The same things were measured in two ways. Each way mixes the same 10 hidden numbers, adds some noise and spreads widely along 7 directions of its own, which tell nothing about the thing.
Some things both ways: the first way, then the second way.
[ -9.5  -8.2  13.1  -1.8  10.2  -8.1  -0.7   0.9  -1.6 -11.3   8.7   7.0
   7.9  15.9  -3.9   6.3   6.7   6.5   4.4]
[ 12.3 -11.0 -13.5 -15.7 -17.2 -15.5   1.7 -11.9  -6.0   9.1   5.7   5.6
   4.9  -1.3  12.8 -30.8  -5.9 -26.7  12.1  -7.0  43.5  14.0]

[-30.4   5.3 -10.5  11.1   7.6  -3.4  -1.8  -0.9  10.1 -12.5 -17.7   7.9
 -18.9   3.3 -26.6  19.8  14.9 -10.8   7.3]
[ 23.8  22.5  -9.2  -7.1  14.5 -11.2 -13.0   0.2  -5.0 -27.2  -0.8  14.9
  43.4 -12.9   5.5  -8.8  -1.7  20.5  -6.2  19.9  -0.2 -11.2]

[-42.3 -12.7  19.4 -12.8 -22.9  14.1 -31.6 -12.9  -4.0  -1.1   4.4  18.1
  14.7  -6.4 -19.8  17.5  31.3 -16.8  -2.1]
[-18.0 -17.9  -9.6  13.1   5.7   5.3  -9.8  13.3  -7.5  19.2  -4.6   7.3
  -6.5  -2.5 -24.2  10.8  10.3   0.5  16.5   3.5  28.4   5.0]

[ 22.7   0.2 -13.0  -6.6  10.4   3.3  -7.4  16.1   1.1   0.2 -11.0 -20.0
   2.7  -5.7  11.1  -9.9  11.0  -9.2   9.9]
[  3.6   4.7   5.2  21.9   1.9  -5.8   1.1   4.0  10.9   8.3  13.7   9.0
  -6.0  -5.3   2.2  36.7  -4.9  23.5  11.0 -18.6  29.6  17.5]

[-11.8  -6.3   7.6 -11.2 -10.9  11.4 -24.3 -17.5 -11.6   5.7   4.1  17.7
  14.4   5.3  -8.7 -15.7  20.7   3.2 -15.0]
[ 16.5   0.3   6.5   2.3  -3.7 -10.6  -8.3  -7.0  -2.7  22.2  -4.0 -10.5
  13.0 -10.5  22.8 -21.3  -4.8 -12.9   1.9 -21.3  10.5  22.3]

[-17.2  -1.7 -10.2  -1.0   4.7  21.1 -13.6   2.9  -8.1 -12.2  -5.8   8.9
  -7.7  -2.8 -17.2  -1.4  13.3  17.7  -6.6]
[ 14.9  28.6  -8.0  14.4   5.5  15.1  -6.1  25.4 -11.7  18.7   8.2  -0.8
   9.1  13.3  -3.6 -27.6   7.1  18.7 -13.1 -11.3  20.0  -3.2]

[-17.4  -2.0   9.1   9.1 -23.6  19.9 -17.5 -26.2 -12.0  33.1   4.0  -2.7
  17.0  -2.3  -6.9 -28.6   9.2  -6.6  -8.2]
[  7.6  13.5   1.7  21.1   1.9  -0.7 -10.7  -4.5  13.2  13.6  -1.1  12.1
   9.0 -18.1  17.4   9.7   5.4   7.1   2.9  -5.6  11.7  23.0]

[ -8.0  -1.1  12.1   6.5   9.6  -4.8   1.7  13.9   6.7 -25.4  11.9  19.9
 -23.6 -12.5 -27.7  -7.0  -8.6   6.6  -6.8]
[ 11.6 -13.7   2.5  -4.8   1.4   1.4 -17.9  -6.2 -15.6   4.5 -21.4 -10.6
   1.8 -23.9  15.2 -20.9 -14.0 -25.5   3.8  -1.1 -25.9  15.9]

[ 12.3  11.2  -0.6  -1.2  19.9   6.7  14.1  15.2  16.6 -12.4 -14.9 -13.2
 -28.1  -9.3  -1.4  -2.6   6.9 -11.4  12.0]
[  1.5 -20.2  -0.6   8.5  -5.0   2.2 -18.5   1.4 -14.5  23.9   2.6  -1.6
   8.7  -1.8  -0.4 -21.0   0.8 -42.0   9.1 -11.5   6.3  23.9]

[-39.5 -10.1  45.8  19.6 -22.9  13.8  -1.1   7.7   6.3   6.2 -15.0   8.3
 -20.2 -41.2 -35.3 -20.1  18.8  19.1  -2.2]
[ -7.6  -2.7  -2.5  39.3   8.7   3.9 -26.8  12.7 -13.8  22.6  10.4 -12.3
   9.7   1.2  -5.5   9.3   8.1   2.8  -3.8   1.3   1.0  16.5]

[ 18.7   0.9 -31.5 -11.4  32.0 -24.4  16.0  19.8   9.2 -28.3  -2.2  -0.3
  -3.6  39.8  11.4  45.0 -35.0   4.3  -7.7]
[ -7.9 -38.1 -12.2 -19.0 -10.1  -1.8  -6.7  13.3 -18.0   3.0  -3.0  11.7
 -18.5   4.2 -24.4  18.7   1.8 -17.6  14.7  -3.6  14.1  -7.1]

[ -3.6  -4.0  30.1  -0.2  -3.0 -14.3   4.3  27.3  35.9   1.5 -18.0  -8.2
  -7.7 -28.1   7.0   3.9  13.2  -6.1  19.3]
[  6.6 -19.0  -2.7  11.2  -1.1   2.3 -13.9  19.1 -38.0  22.6   6.3 -16.4
  -3.1  21.6 -18.7 -12.7  -8.2  -2.5  -4.0 -15.3   0.4   7.1]

[-18.5  10.3  27.4  -0.8 -16.5  -7.9  -3.1   7.8  -0.1   4.6  -8.5  -3.2
  -6.9 -27.5 -19.9 -12.9  17.5  -1.8  24.7]
[-13.0   0.6   4.9 -37.6  -8.6 -13.2 -17.0   0.0 -11.8 -13.0   7.3  28.1
   4.6   8.0  10.2 -15.2 -27.1  10.8  -1.9   7.3 -22.3 -14.3]

[ -5.4  -2.6  -6.3  -9.5  10.9   3.5  -2.5  23.4   8.0 -11.9  -4.8 -17.8
   1.3  -6.0   7.1  24.0   9.8   0.3  14.3]
[  9.6  18.1   2.0  34.7  24.9  12.9  -7.6  18.5  20.1   6.6  -9.4 -16.3
  -3.6 -33.6  -8.1  18.4  11.3   8.8   8.2  -9.2   7.6   9.6]

[ -4.8 -38.9 -21.2  -4.0  -7.2  15.6 -19.0   0.6  -4.7 -13.8   7.9   5.1
   9.6  10.3   0.6   9.1  -3.0 -13.4 -26.5]
[ 12.5  10.9   1.4  -4.3  -1.2  -1.8  -3.3  -0.4  -1.3 -21.9   2.9  30.1
  -0.4  -9.2  12.8  17.9 -15.4  24.3   3.1   5.7  -4.5   2.7]

[-28.2  14.9  -3.0  -7.2  -2.0  -1.0   5.2   7.1  -9.3  -6.2   2.2  -0.6
   4.3  -1.0 -12.5  15.7   2.2   9.9  12.2]
[ -6.1  -7.6  -2.1   1.4  18.1   7.5 -24.9   4.4   8.9 -17.1  14.9  12.5
  -1.6  -8.6  -5.2  44.4 -14.4  26.8  13.9   4.0 -23.0  -5.0]

[-19.3   7.5  19.2  -9.8 -15.9   8.3   3.4 -11.2  -2.7   8.0  -4.8  18.4
   7.6  10.8  -1.3   6.3  10.1  -0.4   3.8]
[ 16.5  -5.3   6.5   0.0   2.1 -16.4  -9.6 -10.2  26.6   1.8  -4.4  10.5
  23.1 -29.5  15.5   8.1   6.3  -5.2  29.0   9.1  19.2  13.7]

[-35.7 -27.8  10.8 -22.9   1.3  11.0 -27.8   1.1   2.7 -14.4 -13.0 -13.3
   1.0 -10.6 -20.3  20.1  17.0  -6.6   9.8]
[ 22.2  -5.3  -9.4   4.3   1.3  -8.6   0.3  10.9   6.3  20.8 -24.9 -24.6
   0.0 -25.8  -9.6   7.7  19.4   4.1   5.7 -14.8  39.2   2.3]

[ 10.9  21.6   0.1  11.0   2.9 -38.6  10.4  27.8  18.6   1.1   1.4  17.8
  -5.3 -13.6  -7.1  -8.6 -25.4   2.3   2.7]
[ 37.8  10.5   9.1  12.8   4.1  -7.0 -14.5   6.0  -1.5   2.8  -7.1 -15.2
  14.1 -15.6  18.7  19.5  -1.6  30.1  -5.3  -3.8 -17.8   2.9]

[  1.3   7.8 -27.6   0.3  -2.2   2.4  -2.4 -30.8 -20.5   0.9   5.9  21.5
  13.0  31.0  -4.5 -15.5   0.0 -14.5 -25.1]
[-19.6 -22.9   0.7 -11.5  15.0   9.7 -13.8  11.0 -16.6  -0.8 -19.1   6.0
 -17.9  -8.0 -18.8   6.9 -21.0  10.5  11.8  -2.7  -9.6  -4.7]

[ 10.2   0.8 -13.7  17.6   0.6 -40.6   7.3  23.9  26.1  -3.1  -5.6   5.1
   9.8   6.8  15.1  16.5  -6.3  -9.0   7.4]
[ -3.3   3.2  -1.2  -7.3  10.1 -11.9 -16.2   8.4 -21.1 -13.7  -2.9   1.1
   6.1  -6.3 -14.7 -13.5 -20.6   6.5  -8.1   7.2 -21.3  -6.7]

[ 48.8 -34.3   0.4 -16.2  17.9  19.4 -10.2   7.3   6.0 -11.5  -3.7 -24.3
 -19.2   3.3  13.1 -20.3   2.0 -37.5   1.8]
[  3.0  -5.2  -3.8 -21.0 -11.7  -6.1   4.7  -2.9  -3.0 -13.5  -0.5  31.3
  -8.5  -7.0  19.7   3.4  -5.5  -5.3  14.2   6.7  27.5  -2.8]

[-22.9   3.9  -7.3 -21.0  -7.7  20.8 -28.8 -11.1 -12.0  -1.6  16.0  12.2
  14.5   1.6 -14.9  10.0  33.1 -33.0  -2.0]
[ -2.6  -8.7  -4.0  -4.8  -6.6   0.2 -12.2  -5.7  14.6  17.4   7.1  16.0
  20.7 -14.3  12.3 -24.4  13.7 -53.5  19.0  -9.2  29.0  20.3]

[ 14.2  19.2 -24.7 -15.3   8.2  26.0   9.9  -3.0  -4.8   3.3 -24.7 -22.8
 -19.8  21.4   8.2  23.0  19.6 -18.8   7.0]
[ 17.1  -5.4  13.5   0.2   9.5 -14.0  -6.7  25.1   8.8  16.9  -8.7  -8.0
   6.2 -22.2 -11.7 -25.0  13.0 -28.0   6.8  -4.9   4.2  13.2]

[  2.8  24.5  -5.4   9.7  17.9   2.2  12.4   4.4  -5.8   4.9  -3.5 -10.9
  -9.6  -0.6 -10.2 -21.0   9.0   6.6  10.2]
[ 20.0  10.1   5.5  12.3  20.1  -5.2  -6.5  -6.1  18.8 -15.0  -3.1 -11.0
   8.4 -35.5  10.5  23.5 -13.6  14.4  11.7 -12.1   1.7  13.8]

[ 11.3 -19.2 -16.1  -9.8  -6.3  12.7 -18.3 -29.6  -3.3   3.5 -12.0  -2.1
   4.3  28.5   8.4   1.4  19.1 -18.3 -24.5]
[ 27.0  19.3  17.7  18.5  19.7 -13.9  -6.0   3.4 -10.4  -6.8 -14.5 -10.5
  11.0 -26.3  29.7  13.7 -12.2  38.0 -14.3   1.7 -22.4  12.4]

[-28.6  15.3  -6.6  -2.9 -15.9   8.3 -11.0   1.2  -5.0  -0.8   6.4  -0.6
  -8.2 -31.3 -27.8 -10.2  19.2 -21.5   9.9]
[ 23.0  -7.1   6.5 -16.9  -4.7  -8.2   6.8  17.1   4.3   4.3 -31.5 -10.7
 -21.6 -19.2 -27.1 -10.0 -17.1  10.6  16.8 -13.0  13.3  -6.0]

[-18.8  -9.2   1.2 -31.2  -3.2  13.7  -9.4   6.7  -7.5 -17.8  -6.4 -14.1
   0.8  -6.9  -4.4  17.2  16.0  -1.3   6.8]
[-13.5   6.3   0.9 -31.1  -2.4  10.4 -15.3  13.9  -4.7 -10.8  10.0  21.3
  -2.1   5.9   6.2 -12.6 -15.4  -2.6   0.7  -6.6 -12.1 -26.5]

[ 22.7  -3.4  -5.8   1.3   5.8   6.4   4.5   6.6  -6.6  -4.8   1.6  -7.3
 -14.9  -0.1  -1.9 -22.0  -9.4   3.9  -6.5]
[-13.7  -1.5   5.2   4.0  20.8  14.8 -13.4  24.1 -10.4  -7.2 -16.0  -7.7
 -31.7 -16.8 -12.2  18.1 -16.8  26.3   0.1   1.6 -29.7 -13.1]

[-39.6 -22.8 -14.9 -33.3 -18.4   4.0 -18.4  -8.5   1.0 -21.4   1.9 -13.2
  15.4   0.8   1.8  46.5  31.1 -41.3  12.9]
[ -0.4 -18.8   6.1 -22.0  10.8  -4.3  -6.2  11.2   0.2 -10.7 -32.1  -6.1
 -18.2 -30.0 -21.5   0.0 -21.3   2.4  20.9   1.9 -12.3 -11.3]

Other things, the second way, with their names:
j875: [ -1.9   7.1  -7.5  -5.2  -1.3   0.5  -4.4   9.7 -38.9  -1.4   9.5  11.6
   4.3  13.0   7.7 -35.2  -8.5 -16.3 -15.4  -3.1   3.8   1.8]
j306: [  6.7  -1.3  -2.0  -3.6  -2.2  -7.1  -2.0  -0.6 -12.0  -5.3   3.6   1.6
   2.2   2.4  -2.5   3.8 -23.1  18.8  11.4  -9.3  18.9  -3.1]
j495: [ -9.7   3.9  -9.4 -13.9 -20.1  -0.5 -16.7   8.2  20.0  10.4   8.6  28.4
  12.2  -4.2   8.0  -9.6  22.5 -19.6  13.7  13.5  32.0 -11.6]
j448: [  1.7 -19.5  -3.7  -7.5  -0.5  -1.8  -9.4  12.8 -15.7   7.9  -7.7  -0.3
 -18.0   1.1  -5.1  -2.8  -8.7  12.4  10.9  10.2   3.5  -3.3]
j233: [ -1.9  -9.1  10.2 -13.5   3.2 -20.1 -18.7  -0.5  20.5  -8.4 -14.0 -12.8
  -0.7 -39.7   0.4  -2.5 -12.6 -25.0  16.3  -1.9 -13.2   1.2]
j837: [  5.3  -5.4  -5.2 -10.0   7.8  -6.8  -1.8  18.4   2.1 -16.1   8.8   2.9
 -20.2   0.9 -25.2  27.1 -13.1  33.3  14.0   2.5   9.7 -20.7]
j979: [ 13.4  22.6 -10.6  -3.3   7.5  12.4  -6.9  11.7 -29.6 -11.8  -0.3  13.7
   6.2   3.0   7.9 -40.5 -12.9  -0.7 -18.3   4.7  -7.9   1.6]
j689: [ 16.0   7.6  11.8 -13.0  15.6  -0.2  -4.2   5.6   9.8 -15.6 -24.7 -10.1
  -7.4 -39.6   8.9 -16.0 -21.3  -7.1  10.0  -5.2 -19.2   0.1]
j569: [-15.5  -7.5   3.3 -26.9  -4.0  -4.5  -9.5 -12.8   1.8 -17.2  -0.8  41.2
   0.3 -13.3  25.3   2.9 -19.0  -5.6  15.4   7.4  -2.9   1.9]
j891: [ 38.1  16.7   6.7 -23.4  -8.4 -12.9   3.6   6.0  20.6 -20.8 -10.3  15.8
  11.1 -26.0   9.0 -18.6  -6.3  -3.5  15.8   9.3  10.3  -7.9]
j647: [ 25.3  10.1  -1.3  -9.6  -7.9  -5.4 -10.7  12.4 -10.4   3.1  16.9  17.5
  12.6  18.8  13.7  -5.6  -3.1  25.3  -7.4   1.8   3.7  -4.5]
j870: [-14.3 -16.1  -4.8  10.8  17.5  31.3 -14.6  24.9 -29.6   3.8  -2.8  -9.8
 -28.9   4.7 -27.3   0.4 -17.8  -2.3   4.2 -11.1 -18.0  -1.4]
j155: [ 35.2  -0.4  12.2 -25.0   4.9 -30.2  17.7   9.9   9.9 -23.5 -10.7  -0.5
 -18.2 -22.8  -8.9   5.2 -25.1  15.5  13.0 -11.7   9.5  -0.2]
j518: [ 15.5  -1.7   1.1   4.4   6.7   2.5   4.5   6.1   1.6 -17.4   7.6  17.9
 -10.1  -5.4  -3.7  22.8 -11.1  17.3  22.2   5.2  12.3   3.4]
j119: [ 10.0 -14.3  -2.0  15.7   8.3   2.9 -13.8  28.7 -36.8  14.6  -2.0 -39.5
 -22.5   4.4 -14.1  -1.8  -8.3   8.4 -12.4 -10.1 -13.2  -1.6]
j542: [  1.0 -30.8  15.1  23.6   7.6  -8.0 -16.6  -1.1  -5.5  13.3  -6.2 -14.5
 -24.5 -21.5   8.0  28.1 -13.4  -1.2  18.3   1.9 -23.8  29.0]
j921: [ -7.4  14.7   4.1   5.4  -3.6   1.3 -19.9  -3.8  -2.1  19.8  -5.8   4.2
  22.1 -13.0  25.1 -42.9  -1.8 -22.5  -1.6  -1.9   4.7  12.5]
j613: [ 34.8  14.0   4.1  15.9   3.5  -5.3   2.2  10.4  15.8   9.4 -12.5 -22.8
   0.8 -25.3  -0.4   9.0   4.9  21.0  12.1  -9.1  21.6   1.5]
j934: [ 22.1  -8.8   5.5   0.2  11.6  -3.2  -1.3 -11.4  15.8  -9.2  -3.9   4.4
  -4.6 -27.7   9.4  26.7 -16.0   2.2  18.9 -18.8  -2.4  24.5]
j297: [ -8.4  -3.0  -1.8  12.9  21.6  14.5 -17.8   0.1   0.4 -19.1  -5.4  -8.0
 -12.3 -24.9   1.2  33.0 -23.1  23.4  15.1   3.5 -20.1  -3.2]
j492: [  1.3 -11.8   5.1  -6.5  -0.7  -5.9 -23.5 -14.9  -6.3 -10.5  -2.6  16.4
   7.7 -21.1  29.1   3.7 -12.1 -18.5   6.9  14.1 -34.1  15.5]
j562: [ -1.1  10.9   5.9   2.7   9.9  12.5 -16.5  18.7 -25.5  13.8   2.6   0.1
   4.8  11.7  11.0 -22.7 -10.0  21.0 -11.8  -5.2 -10.9  -4.1]
j496: [ 13.1  11.2  -4.9  -4.3   7.7  -1.3  -9.2   5.0 -12.7   0.6  -5.6   9.4
   8.2  -6.3  12.1   6.4   0.4  26.7 -14.4  -2.0  -6.5  -2.5]
j262: [ -4.7  10.5  -2.7  -1.8   1.6  -2.3 -14.1   5.3   4.0  -6.9   0.5   3.0
  15.6 -12.5   6.2   8.0  -0.6   8.7   5.1   2.4  15.9 -16.1]
j48: [ -2.0 -32.6   9.6   9.7   9.8   1.9 -23.7  16.3 -12.0  21.5  -0.9 -25.5
 -22.3  -6.1 -11.3   5.2 -10.4 -16.2  11.1 -11.8 -26.4  15.8]
j601: [-11.0  -8.5  -7.5   1.2  10.5   0.6 -15.0   7.7   6.5 -17.4   9.8  12.6
  -8.7 -10.6 -14.9  58.9  -3.1  18.9   8.1  -4.4  -5.2 -10.2]
j576: [ -1.3 -24.2   7.6 -14.2   8.1  -5.7 -15.8   7.3  -0.2  -8.8 -29.8 -12.0
 -13.5 -37.9 -14.8   2.7 -13.1 -18.8  19.6   4.6 -26.1  -5.1]
j139: [  3.1   7.8  11.2  10.5  19.6  -6.0  -6.4  28.5  -1.7   0.3 -11.9 -13.9
 -15.1 -20.5 -12.9  -5.0  -7.4  10.9  -1.8   2.0 -11.7   0.5]
j431: [ 12.5  22.1  -0.1  16.6  -9.7 -18.9  -8.3 -17.7   3.1  -1.1   3.4   3.3
  13.1 -16.8  37.1   8.6  -9.9  21.9  -6.3   0.6  11.1  15.5]
j303: [  8.2  -2.9  -2.6  -1.4   7.8  15.7   0.7  19.5 -10.8   0.1 -11.5   0.5
 -24.2  -1.9 -17.7  26.4  -8.3  37.5   5.7 -10.7  -1.2 -15.5]
j336: [ 10.2 -13.7  -3.4  -7.5 -11.5 -16.1  12.1  22.1 -31.3   7.3  14.8   3.8
 -23.5  30.1 -27.5 -17.0 -15.1   8.8   7.5  -5.2  35.2  -1.7]
j330: [-11.5   3.9  -5.2  10.8  14.1   5.2 -17.1  19.9   6.6  -1.8   3.2  -7.9
  -6.7 -13.2 -15.5  21.3   3.1  13.6   6.4   2.0   4.0 -14.0]
j830: [ 15.3   0.3  11.4  20.4   6.5  -6.9 -15.2  13.2  15.5  17.7 -13.7 -19.9
  -1.7 -23.6  -4.0  20.5   3.6  17.6  10.9  -4.8  -2.0   7.4]
j101: [ -6.9   4.0  -1.7  10.5  -4.9 -10.3   5.8   8.2  -6.8  -2.5  23.5  27.0
  -8.3  14.0  -7.0   6.3 -10.5  15.3  11.4   1.3  40.3   8.6]
j539: [-13.5   2.6  -8.0   2.8   1.8   1.0  -8.8  -1.9 -10.5  -2.8   5.1  17.4
   7.8  -9.0  12.8 -14.6  -3.0 -23.7   1.0  -1.6  20.2  12.1]
j669: [ -8.2  -5.6  -6.6  -5.1  14.7  16.6  -8.6  13.5 -12.8  -4.7 -13.6  -7.7
 -17.7 -18.6  -0.3  -3.8  -8.1 -11.4   0.9 -11.1   1.9  -2.5]

Some of these things the first way, each followed by its name:
[-19.4 -14.6  43.2  -5.1  -2.1 -17.1   6.0  27.3  20.6 -15.0   5.6  -6.0
   1.5 -31.7  -2.0  -0.5   7.5   6.9  25.9] => j297
[ -4.6   3.8 -11.2   2.6  -4.9   1.7  19.2   9.8   6.9  -2.0  -1.4 -11.2
  -7.1  -0.2   7.1   7.9  -7.5 -13.8   4.2] => j891
[-31.4   8.9  26.2  -0.7 -22.9   0.8   3.4  -9.1  -1.7  26.2  -8.2  -1.7
  12.4  -6.2  -7.8  -4.6   5.0  -0.1  11.3] => j647
[ 1.1  3.2 -4.5 -3.2  1.0 -3.3  0.1 14.2  8.4 -8.5  2.6  5.2 -4.9 -1.0
  1.1  1.5 -3.9 12.5 -1.6] => j613
[-13.0 -25.5   1.3  -7.2  -8.3  18.5  -9.1 -15.2  -2.2 -12.6 -11.9  -2.2
  -4.0   1.8  -1.8  -6.5  18.7  -2.5  -8.4] => j921
[  3.7 -30.4 -25.9 -20.4  -0.6  25.6 -10.6  14.0  -4.6 -21.7 -10.3 -29.6
 -29.6 -12.1  -9.5   5.8  -0.5 -31.7   8.0] => j495
[-10.5 -18.0  18.2 -11.8 -15.4  24.3 -12.6 -12.7  -6.1  -1.4 -16.1  11.2
  -3.6  -9.4 -10.0 -20.1  21.5   4.1  -8.3] => j562
[ -4.2  -6.5  -8.5  -6.1 -20.3  -5.6   4.4   1.3   4.4   8.1  -7.9  -2.5
  11.2   6.7  17.3   6.7  -7.9   1.8  -5.0] => j830
[ -4.8  16.0  14.2  -2.3  17.8  -2.3  21.4  23.9  -4.5 -11.0 -12.4  -8.8
  -8.6   4.4  -6.2  22.8   5.3  28.3  15.3] => j155
[ -4.5   8.3  -2.5   6.2 -11.4 -14.1  14.3   1.7  -7.6   9.7   6.2   3.9
   9.5  10.4   3.5  -6.6  -9.1   8.2  -6.6] => j233
[-49.7  17.2  24.1  -8.9  -8.6  -8.0  11.6   3.2   0.2   0.6 -11.8 -22.8
   0.6 -10.7 -15.8  30.3  15.9  16.6  25.4] => j330
[ -7.9  -2.4   7.8  -3.8  12.9   5.3 -13.4  -9.7   5.0  -7.2   0.9   1.9
  -0.4  17.2  -6.3  21.3  26.7  -2.1  -8.4] => j875
[-27.6  33.9   7.7   4.9  -2.4 -21.6   3.6  -5.5  -3.0  -2.7   0.7  13.4
  -5.0 -12.0 -32.3  -1.2  13.0  -2.0   0.9] => j262
[-26.9   0.8  22.9  -5.8 -19.1 -15.1   7.3  -9.0  -1.6   2.8  10.0   8.3
  13.4   8.6  -3.5  11.3  -0.9  -3.7   8.5] => j448
[ 10.4 -26.2  24.8 -14.6  -1.4  23.8  -3.6  18.0   1.1 -25.6   0.0  -3.3
 -34.7 -12.6 -10.5  -2.5   9.9   4.1  -0.4] => j542
[-16.5   3.6  -6.9  14.1  21.5 -24.1  14.2  17.9  15.1 -20.7   1.1   0.4
   6.8   8.3  -1.1  30.5  -5.5  -2.6   8.9] => j979
[ -4.6   2.3   9.8  -9.6   3.1  11.5 -13.1   5.0  -2.6  10.5  11.1  -5.5
  20.6  -4.1   5.4  -6.6  13.3 -12.6  13.6] => j934
[  2.8 -13.0  10.1   3.6 -13.4  32.0   5.3 -13.6 -13.7  12.4 -12.7  -4.2
  -6.4  16.4   5.8  -8.1   9.5  19.1 -20.4] => j139
